Each cloud of rows lies close to a flat space through zero, with a little noise off it, and is much wider in some directions of that space than in others. After each cloud: how many dimensions does that space have?
(in the rows, 128 means zero)

[[152 108 128 126 117 133 136 121 158 123 160 140 125 128 124]
 [140 175 154  98 128 110 155 104 165  58 153 100 161 109 143]
 [132 148 138 128  75 146 114 157 182 106  99 116 131 139  88]
 [140 135 165 149 115 120 132 107 134  73  98 110 129 104 134]
 [130 120  76 153  94 118  66 159 129 153  92 155  92 130  82]
 [ 79 124 139 140 122 128 133 138 102  84 126 140 124  89 119]
 [111 155  59 143  67 138 123 174 102 147 128 195 129 143  60]
 [ 93 101 136 131 141 154 129 124 117 108 120 148 125 136 120]
 [114 160  73 120 121 103 159 172 164 146 132 138 117 168  89]
 [184 118  57 119  92 135 122 119 147 130 132 163 129  97 120]
 [108  89 160 149 174 198 101 115 100 153 126 122  98 127 123]
 [138 137 131 139 103  93 148 125 169  76  86 125 128 162 113]
 [148 121 133 140  68 121 101 135 137 109 126 139 128  90 114]
 [132  99 124  93 102 128 125 106 151 122 108 153 117  88 170]
 [119 127  80 149 137 128 144 153 109 157  84 132 114 144 117]
 [119 130 122 140 110  71 102 126 105 106  62 129 135 136 144]
 [100 100 131 117 106 194  88 127 143 163  85 177  81 147 102]
 [155 123  91  97 138 183 204 141 174 144 185 121 153 128 121]
 [123 122 123  83 119 155 133 107 101 123 160 151 171  88 170]
 [163 231  73 144  65  41 161 176 141 144  81 116 151 174  94]]
 : 12

[[173 127 190 157 128 157 164 119 132  98 164 134 175 168 121]
 [125 150 130 125 163 115 121 148 102 161 139 105 103 123  81]
 [147 117 127 141 131  99 134 140 150 152 136 125 147 148 127]
 [112 158 144 125  94  94 135 127 146 141  82 126 142 107 138]
 [115 128 149 133 136 141 124 145 126 139 120 113 128 156 169]
 [134  48  90 146 167  95 110 133 124  87 118 143 103 111 119]
 [135 141 161 110  80  87 153 178 197 184  94 138 151 168 116]
 [137  85 113 103 133 146 112 120 128 119  98 143 101 113 141]
 [139 128 134 115 135 202 125  75 101  93 135 156 114 129 114]
 [150 142 165 152 136 118 145 108 125 124 119 136 147 133  86]
 [ 81 119 138  93 105 182 151 129 136 115 151 161 125 102 155]
 [112 136 129 103  90 160 155 116 141  88 142 123 136 146 167]
 [155  89  82 156 147 116  69 117 121 127 109 178 121  91  97]
 [122 128  76  97 145  94 138 108 147 179 124 111  98 149  95]
 [117 144 154 134 117 127 141 102 135 125  94 152 134 123 104]
 [167  66 145 172 160 161 129 118 116  88 175 165 160 116 131]
 [126 160 126 167 141 149 131  78 115 140 162 112 165 150 166]
 [194  89 133 144 149 140 120 129 111 107 160 122 146  95 132]
 [108 170 142 139 142 169  90 116  76 140 129 135 121  64 127]
 [173 154 122 115 107 143  90 151 130 145 110 140 118 158  78]]
 : 11

[[143  90 174 122 183 106  93 125 122 167 177 112 140  91 116]
 [123 128 141 140 115 103 145 156 121 125 140 120 127 110 121]
 [137 138 121  91 140 136 115  90 111 106 118 127 107 138  88]
 [134  93 162 133 168 145 118 119 122 147 163 124 139 135 168]
 [136 131 126 111 132 110 136 151  79  89 157  94 113 108 113]
 [129  79 190 110 172 161 122  68 139 158 156 153 124 159 142]
 [137 154  79 106 130 119 108 146  90  86 136  94 116 101 103]
 [140 168  78 125 105 116 131 153 104  91  98 108 123 125 118]
 [118  99 152 130 149 152 118 100 148 151 146 143 132 138 147]
 [133 145  88 118 123 150 121 121 126 116 107 134 126 145 140]
 [138  79 196 132 187 109 105 127 119 162 186 107 142  97 129]
 [127 121 127 139 148 122 102 135 133 136 141 111 138 104 127]
 [133 113 151 115 151 142 119  95 128 135 131 134 124 143 126]
 [134  81 221 160 145 133 162 112 152 176 133 158 146 172 178]
 [133 152 101 107 101 140 153 124 110  99 107 140 109 157 128]
 [122 150 105 137  92 141 152 132 137 115  92 145 126 157 145]
 [ 96 152 106 177  81 132 138 138 189 142  75 151 145 135 140]
 [139 136 127 122 143 124 112 113 123 121 113 117 127 127 110]
 [124  85 203 163 151 114 136 129 153 175 150 136 150 128 150]
 [117 152 114 140  91 125 156 137 130 100  98 129 121 145 127]]
 : 7

[[134 109  95 160 138 151 130 140 130 134 139 104 154  83 156]
 [112 131 142 118 108 129 123 128 157 106 114 136 147 151 133]
 [124 132 130 132 133 123 142 119 119 149 133 128 120 130 113]
 [129 144 152  98 123 111 110 122 124 108 117 150 101 161 115]
 [139 118 112 146 138 134 145 135 106 164 146 107 123  97 117]
 [134 121 115 133 129 145 108 137 140 100 127 127 147 119 158]
 [140 115 116 141 137 131 140 138 110 159 139 112 125 100 121]
 [145 115 106 137 137 140 115 152 123 121 135 117 138  97 150]
 [125 127 139 117 123 118 141 130 127 143 124 130 121 143 104]
 [157 113  93 153 151 149 106 146 113 112 144 113 133  77 169]
 [118 148 138 128 135 123 128  96 124 118 127 147 116 146 130]
 [124 153 145 126 151 111 151  86  96 157 138 147  80 137  98]
 [126 132 133 128 130 120 143 120 120 146 130 128 116 135 110]
 [124 141 155 100 121 108 122 123 126 128 118 143 106 163 102]
 [ 96 156 184  85 104  98 143  98 145 118 102 163 107 204  88]
 [122 146 156  95 114 120  93 126 149  70 105 158 130 174 142]
 [120 124 126 126 116 128 134 133 139 132 124 126 141 132 125]
 [126 113 111 147 126 142 135 141 134 136 132 113 150 105 140]
 [140 128 114 143 149 138 124 119 111 125 141 127 120 106 147]
 [127 133 130 125 129 130 117 125 136 108 123 136 131 134 140]]
 : 4

[[122 140 116 149 101 130 186 147  89 122 149 121 118 114 113]
 [103  90 189 170 185 171 144 156 123 134  73  77 219  96 122]
 [ 92  85 169 166 150 167 164 164 105 132 103  83 186  99 123]
 [ 73  75 142 152 100 162 160 164  98 129 145 100 143 121 125]
 [119 126  78  98  50 106 114 120 131 129 189 162  47 166 140]
 [150 138 161 117 190 130  89 111 153 127  87 124 170 115 131]
 [ 95  91 163 136 155 157 123 141 124 130 109  99 173 115 130]
 [100  94 138 137 121 143 113 140 137 135 126 114 139 136 134]
 [165 167 110 102 132 101 110  99 143 122 135 155  99 136 130]
 [100  74 207 160 211 174 104 147 147 137  55  72 243 102 128]
 [114 105 112 161  68 137 150 158 126 142 144 119 113 156 127]
 [ 95  95 110 145  66 138 150 155 113 136 161 124 102 144 127]
 [113 120 136 133 132 137 140 137 116 126 129 119 134 117 128]
 [ 52  62 145 140  97 167 158 169  87 126 156  95 135 110 130]
 [166 175 178 157 232 146 182 123  96 116  62  95 210  58 108]
 [160 166  68 131  52  94 150 124 128 130 173 165  50 165 125]
 [130 134 104 140  87 120 149 137 120 131 151 138 102 143 126]
 [118 125  87  98  68 104 110 117 135 126 176 160  57 161 138]
 [104 117 171 125 186 155 161 133  81 111 113 101 176  67 125]
 [169 160 145 146 176 125 134 120 141 130  83 122 170 115 118]]
 : 4

[[115  65  76  83 157 142 157 134 169 135  99 118  92 113 158]
 [137  95 100 132 142  98  98 116 111 129 146 143 165 141 114]
 [158 109  95 117 181 135  93 116  92 165 160 151 108 155 155]
 [160 197 200 161 116 106 118 160 146 118 129 126  99 145 125]
 [108 120 140 133 156 141 125 158 153 109 127 125 147 167  99]
 [139 162 143 149 143 105 147 126  96 148  84 181 112 142 101]
 [117  92 103 122 119 146 106 112 137  98 144  84 129 117 132]
 [152 152 120 123 129  98 146 121 144 166  88 136  61 142 121]
 [148 143 119 130 107 117 155 108 171 154 114 144 129 107 142]
 [115 110 120 133 165 127 127 125 109  98 148 113  91 131 114]
 [112 141 121 140 137 142 130 110 122 126 150 120 132 142  96]
 [115  97  98  96 149 152 106 132 106 140 164 116 128 148 145]
 [ 93  84 108 113 138 139 140 143 167 105 125 116 162 140 109]
 [138 143 136 151 105 127  97 128 170  96 139 109 144 156 108]
 [149  64  77 103 145 159 121 119 165 139  77 152 157 114 177]
 [146 105 109 131 150 103 134 132 160 120 142 161 151 121 144]
 [145 128 172 131  98  95 125 155 139 109 115  94 107  89 153]
 [104 112 128 144  96 141 126 107 146 115 120  84 179 108  97]
 [112 142 176 149 122 129 109 141  95 128 175 103 185 124 101]
 [ 81 136  91 123 100 133 149 113 149  75 139 112 104 158  80]]
 : 11

[[155 155 134 121  82 113 116  56 128  91 162 147 174 103 121]
 [121 117 160 106 142  94 165 102 130 126 127 101 127 139 148]
 [137 122 137 130 133 101 146 125 130 123 155 107 120 134 134]
 [147 106 114  99 105 142 140 140 148 130 124 131 133 138 113]
 [119 113 117 122 107 117 115 134  90 121 133 126  81 107 152]
 [127 129 107 132 134 130 135 118 161 135 127 136 133 139 140]
 [110 115 143 132 165 134 130 167 107 148 125 105 101 154 129]
 [126 137 142 130 140 140 102 148 120 146 123 132 145 119 135]
 [136 122 141 167 155 151  92 169  90 141 146 120  90 129 144]
 [151 128 131 115 132 119 141 149 143 145 130 117 123 104  90]
 [110 126 118 110 134 146 141 130 146 129 104 126 122 162 111]
 [154 108 122  87 144 103 141 101 129 133 153 105 128 123 136]
 [115 133 118 153 112 140  99 118 109 127 164 145  91 139 148]
 [151 140 132 142 132 131 131 137 163 125 101 128 144 106 136]
 [147 118  92 104 126 159 117 159 123  91  93 111 162 152 100]
 [106 174 146 140 123 122 106 122 155 138 145 137 155 130 122]
 [112 136  87 155 130 130 110  99 129 112 143 141  96 140 161]
 [128 111 162 139 112 133 138 125 110 137 141 130  74 135 147]
 [112 111 118 146 149 136 116 147  88 130 130 132 131 137 144]
 [130 148 130 145 128 125 126 138 171 138 123 130 127 121 137]]
 : 12

[[115 140 124  99 147 124 128 143 118 135 103 134 144  82 122]
 [108 135 126 150 107 105  87 102 133 144 132 135 118 130 120]
 [105 149 127 120 125 120 115 117 131 141 110 132 122 104 126]
 [144 157 151  85 139 151 148 149 102 100 125 116 135 109 131]
 [156 103 127 130 140 131 141 152 121 113 147 124 142 143 125]
 [162 172 168  99 117 168 148 133 102  79 149  98 113 153 135]
 [136 109 114 136 142 129 148 141 138 131 122 121 132 130 120]
 [111 171 151 122  97 117  75  99 111 128 137 132 117 118 121]
 [111  55  79 169 147  97 138 134 164 172 114 159 146 126 132]
 [139 168 156 110 112 143 115 121 107 103 139 112 116 135 126]
 [ 96 117 118 133 122  92  86 117 127 158 121 162 144  93 124]
 [129 131 134 133 120 135 134 117 130 124 135 127 118 147 141]
 [111 159 139 124 112 130 115 105 128 129 122 125 109 127 129]
 [ 96  89  94 139 147  99 129 134 150 170  99 159 146  92 129]
 [ 74 108  99 182  98  66  46  82 148 186 127 164 125 114 109]
 [ 72  88  90 177 113  72  77  93 159 193 114 176 133 109 128]
 [108  90  92 175 128 108 129 111 166 164 117 136 117 144 126]
 [187 112 137 108 155 164 183 174 114  83 146  96 143 154 125]
 [131 169 149 113 114 135 108 119 112 112 133 109 115 125 118]
 [120 111 129 126 125 112 110 128 119 136 135 157 147 116 139]]
 : 5

[[138 108 100 175 112 140 194 146  95 171 136 102 125 159 168]
 [ 76 127 145 221 153 128 132 134 110 127 114 168 116 160 148]
 [152 142 145 103 111 111 105 124 144 136 122 128 131  99 152]
 [156 141 107 122 123 121 156 114 143 147 157 114 184  52 110]
 [103 134 164 129  88 124  89 108 139 116  88 155  91 119 175]
 [ 77 139 158 135 113 122 161 123 159 135  95 165  98 214 178]
 [150 110 118 114 108 146 119 121 124 137 122 105 118 105 129]
 [153 103 116 119 134 150 115 118 136 108 157 114 157 133  64]
 [124 110 118 124 112 154 102 131 150 132 141 115 154 135  96]
 [115 117 137 136 167 175  63 117 136 102 135 139 160  99  67]
 [129 126  98 130 145 161 181 125 102 134 150 115 166 129 110]
 [ 59  98 126 150 114 162 137 123 143 118 111 132  63 206 165]
 [ 88 115 113 106 116 155 117 155 137 124 141 110 120 209 139]
 [ 90 122 138 121 135 148 119 129 150 116 123 141 126 198 107]
 [144 112 116 150 158 150  64 157  86 122 146 108 152 104  87]
 [133 114 133 123 148 155  82 129 120  97 141 129 143 148  82]
 [118  96 133 127  60 132  71 127 146 115 112 115  90 145 128]
 [ 62  95  89  98 118 205 141 130 121 116 132  99 112 193 119]
 [112 127 139 174 115 106 203 130 126 180  87 144  80 171 193]
 [131 139 131 146 144 135 176 104 127 149 118 140 130  90 157]]
 : 11

[[147 156 168 133 125 140 127 140 106 144 125 123 158 134 165]
 [124  98 151 142 108 123 111 115 145 104 130 133 134 113 127]
 [182 121  89 129 159 121  85 154  51 146  63 142 122 109  70]
 [137 140 145 128 123 125 126 125 120 134 123 126 127 129 136]
 [117 132 184 136 101 124 138 110 153 117 148 120 135 129 166]
 [105 109 152 132 119 125 121 148 151 122 170 141 151 167 158]
 [167 139 181 139 123  96 119 112  73 136 120 152 123 121 111]
 [151 111 116 131 147 108 134 126 102 109 125 159 105 124  85]
 [ 74 105 100 113 131 113 142 127 159 126 198 152 124 173 116]
 [124 108 101 115 148 114 117 176 145 133 130 131 106 183 143]
 [ 93 120 107 118 129 124 161 109 164 111 167 133 107 134 119]
 [ 91 169  74  89 129 118 138 129 149 191 131  90  90 162 138]
 [113 173 127 112 106 135 133 104 136 166 118  91 127 116 148]
 [ 89 174 132 110 108 135 181  84 173 141 158  93 104 121 159]
 [ 75 161 147 112 107 130 155 120 165 157 193 116 145 170 174]
 [121 132 121 136 120 151 130 107 128 117 131 127 153  95 118]
 [149 129 128 132 131 122 128 118 106 124 105 131 115 107 106]
 [127 148 215 149  89 154 120 119 144 124 135 107 184 116 201]
 [153 112  64 119 163 114 100 163  92 144  85 137 100 135  82]
 [127  97 181 143 107  95 106 122 135 112 140 147 122 141 132]]
 : 7

[[146  92 205 106 133 115 178 112 154 142 100 154 177 150  58]
 [ 94 167 126 206  71 136  96 139 138 142 159 138 133 167 124]
 [146 147  69  79 182 157 143  64  85 160 115 112  84  65 192]
 [155 115  57  35 181 133 161  78  74 144 103 100  57  75 195]
 [111  90  97 172  70 118  92 140 158 140 133 131  93 169 123]
 [ 81 192  87 190  69  78  56 138 146  96 135 142 147 139 163]
 [160  81  56 112 147 185 154 100 106 145 156  74  40 119 174]
 [123 111 142  97 120 131 139 131 124 152 103 150 114 116 123]
 [166 123 153  56 219 148 170  94  99 147 101 127 142  73 127]
 [103 180 102 183 101 147  94 149 127  96 168 116 135 119 166]
 [ 88 147  71 183  59 119  67 178 129 104 159 117  86 153 167]
 [156  84 122 110 144 136 160 100 156 103 124 114 135 114 126]
 [109 223  91 166 138  95  81 153  92  85 164 100 141 146 170]
 [141 101 147  28 145 107 181 112  78 189  76 138  78 146 112]
 [153  78 106 124 152 175 141 110 132 150 137 108  91 112 132]
 [100 138  94 111  98 143 101 160  82 173 128 134  52 125 163]
 [117 220 113  61 208 117 113  95  61 158  92 153 139  39 189]
 [190  53 137  51 214 176 191  74 134 143  99 117 118  65 119]
 [132 117 189 140 116 171 173 157 126 138 152 126 143 160  83]
 [111 162 139 163 116 134 105 169 108 131 156 123 130 154 125]]
 : 8

[[140  83 222  87  95 170  93 104 194  24 114  82  43 170  96]
 [131 113 154 128 104 161 139 116 155 118 104 116 119 149 124]
 [120 129 119 137 129 119 142 133 143 134 128 118 139 131 143]
 [143 133 153  91 160 119  72 118 132  81 165 122  85 137 115]
 [118 112 136 144  91 161 157 127 129 153  91 116 168 119 143]
 [129 134 125 140 104 139 150 121 122 142 121 117 141 127 134]
 [128 146 106 130 175 100  77 139 110  99 164 142 107 122 108]
 [135 142 124 140 113 130 145 124 116 158 118 135 150 126 140]
 [143 126 158  84 146 114  71 108 141  51 179 125  65 146  94]
 [116 150  66 162 117 128 172 165 101 217 105 139 207 100 167]
 [141 126 149 113 127 114 105 111 138  98 148 121  82 127 118]
 [118 155  80 151 152 115 121 135  93 151 149 158 154 111 145]
 [144 120 181  94 125 119  89 108 142  66 140 116  80 143  94]
 [133 128 119 134 130 110 132 121 123 140 137 128 137 123 127]
 [106 165  87 146 192  71  90 152  90 131 165 164 139  98 118]
 [124 144 100 133 133 114 122 127 103 155 133 151 159 115 127]
 [135 144  97 155 119 137 164 136 111 176 115 143 166 112 144]
 [117 142 102 155 133 112 152 124 113 175 115 145 173  98 141]
 [144 115 162  89 116 156 124 118 149  91 122 108  95 150 126]
 [134 133 136 111 125 122 113 115 142 112 135 115 116 135 119]]
 : 2

[[133 139 133 217 111 147 103 132 163 118 142 150 148 126 165]
 [130 123 108  31 185  93 120 116  89 106  95 101 134 117  91]
 [132 108  87  96 156 140 131 133 129  98 109 146 119 125 130]
 [132 111 112 136 101 158 162 134 145 126 135 147  92 129 143]
 [125 122 114  91 150 123 136 120 112 129 107 129 123 125 111]
 [130 145 122 141 102 109 166 118 118 161 100 122 125 123 128]
 [121 110 119  62 132 130 133 162 128  88 149 128 121 138 111]
 [121 113  78  59 178 121 131 139 114  87  86 148 142 122 106]
 [124 138 164 138 157 120  74 113 125 123 141 113 154 125 118]
 [128 146 128 130 118 105 142 119 119 134 103 120 143 119 120]
 [118 118 121  51 160 114 111 157 116  84 137 121 141 135 102]
 [129 158 183 137 133  92 104  86 103 160 119  85 148 117 107]
 [118 150 156 112 136 100 119 117 110 132 111 110 158 122 101]
 [114 135 141 158 154 133  96 128 127 146 125 148 157 135 126]
 [128 116 121  73 153 122 133 119 108 127 119 118 113 126 107]
 [137 118 114 149  77 146 174 145 143 148 151 132  86 137 153]
 [122 122 133 140 116 145 134 133 137 137 139 140 119 134 133]
 [131 116 125  98 131 138 147 110 121 127 118 123 102 120 117]
 [117 130 138 163 115 148 143 113 135 152 117 152 125 126 130]
 [137 153 118 139 127  89 134 121 110 151 101 106 148 121 131]]
 : 7

[[134 156  77 176 137 143 109 116 100 136 128 167 205 146 165]
 [167 119 104 147 115 164 132 129  99 115 141  93 179 120 119]
 [146 117 108 135 131 153 139 126 102 136 123  99 146 138 143]
 [140 131 116 141 124 138 124 126 118 123 133 127 154 127 125]
 [136 144 126 146 112 125 116 129 134 114 140 144 161 114 105]
 [111 159 121 148 132 112 106 122 131 129 133 177 149 129 136]
 [150 123 106 142 125 157 132 127 104 123 134 108 163 132 134]
 [125 167 126 161 112 115  93 128 140 110 150 183 180 107  99]
 [156 130 120 142 111 147 121 131 121 111 139 117 164 112 100]
 [132 152 113 161 120 130 109 124 126 118 140 160 178 120 122]
 [151 173  87 193 109 146  93 124 114 106 155 178 239 117 111]
 [116 163 127 154 122 112 101 127 141 120 138 185 159 120 119]
 [124 121 139 119 126 123 133 131 136 126 125 122 108 125 121]
 [139 104 124 117 133 146 146 126 112 134 119  93 121 137 143]
 [124 151 121 147 126 121 109 125 132 124 134 160 153 126 127]
 [147  84 155  88 120 137 157 135 131 121 124  56  74 117 105]
 [108 123 164 101 128 101 132 132 157 129 122 135  70 121 114]
 [138 112 125 125 129 139 135 130 118 128 127 106 130 130 131]
 [145 116 109 137 134 154 138 124 102 133 120 101 151 139 147]
 [123  97 152  91 134 126 151 132 137 135 117  86  61 131 127]]
 : 3

[[121 172 191 166 130 152 119 181 154 154  89 139 128 127 141]
 [108  76  88 176 188 120  93  75  63 116 143  82 171 105  93]
 [143 156 131 107  65 106 156 194 163 162 128 187 129 156 170]
 [143 178 143 107  53 109 163 225 176 186 115 208 149 167 179]
 [137 146 114 112  77 105 153 185 145 168 135 182 158 157 159]
 [131 157 159 126 111 138 136 162 154 141 111 144 122 137 141]
 [135 131 106  89 107 123 150 131 131 138 141 151 143 146 130]
 [137 148 130  97 101 131 149 161 148 154 126 165 146 154 140]
 [129 116 109 131 125 114 128 127 118 132 138 132 140 128 128]
 [123 126 140 140 149 140 118 114 123 118 122 111 123 120 117]
 [135 140 127 100 101 124 146 141 145 134 130 150 119 140 141]
 [117 129 151 159 162 147 109 122 114 130 111 103 136 116 112]
 [122 102  90 130 141 115 124 106  98 130 146 121 158 125 116]
 [120  90  57 138 132  94 129 121  79 152 160 141 200 138 119]
 [127  99  89 124 126 103 126 103 108 114 152 123 129 122 128]
 [128 119 131 133 126 121 121 115 130 107 131 117  96 116 130]
 [136 136 122 121  93 109 141 161 143 144 129 160 127 141 152]
 [121 126 126 151 136 123 120 137 115 139 125 126 147 127 129]
 [124 146 166 139 149 156 119 127 137 123 109 113 114 121 121]
 [131 138 134 147  93 104 132 168 145 141 124 150 114 130 160]]
 : 4

[[118 101 104 159 127 112 122  89 148 134 178 142 102  95  91]
 [153 125 128 123 123 170 176 130 100 163 141 125 143  91 100]
 [129 128 130 139 141 124 108 152 149 138 129 137 115 110 133]
 [126 145 132 118 137 120 101 145 134 117 105 128 124 151 160]
 [180 124 136 128 113 197 220 141  76 194 160 125 155  52  68]
 [120 115 126 123 123 126 114 119 132 121 131 132 128 130 123]
 [118 111 107 147 125 121 125 101 151 142 162 139 111 103 104]
 [148 119 119 152 134 153 149 136 134 178 175 140 116  56  91]
 [107 126 126 124 128  96  87 111 145  97 117 131 119 170 151]
 [ 75 118 114 115 118  61  66  82 149  59 100 118 114 212 165]
 [106 111 108 136 119 101 109  93 148 116 153 131 104 135 118]
 [ 99 112 120 115 104  93 107  80 126  92 121 120 121 180 139]
 [124 105 112 141 116 130 143  98 128 142 156 137 112  99  99]
 [121 108 110 157 142 118 107 120 170 147 167 149  95  93 106]
 [ 99 127 123 120 132  90  85 116 143  90 113 126 120 170 153]
 [131 151 149 101 143 131 104 177 133 110  84 127 145 168 177]
 [146 127 136 112 108 164 181 128  78 146 123 120 155 111 110]
 [103 129 121 131 134  94  86 116 162 107 122 134 114 158 146]
 [141 129 127 147 138 141 135 144 141 156 150 137 120  95 109]
 [ 87 120 103 142 140  77  57 115 187  94 131 133  91 157 153]]
 : 3
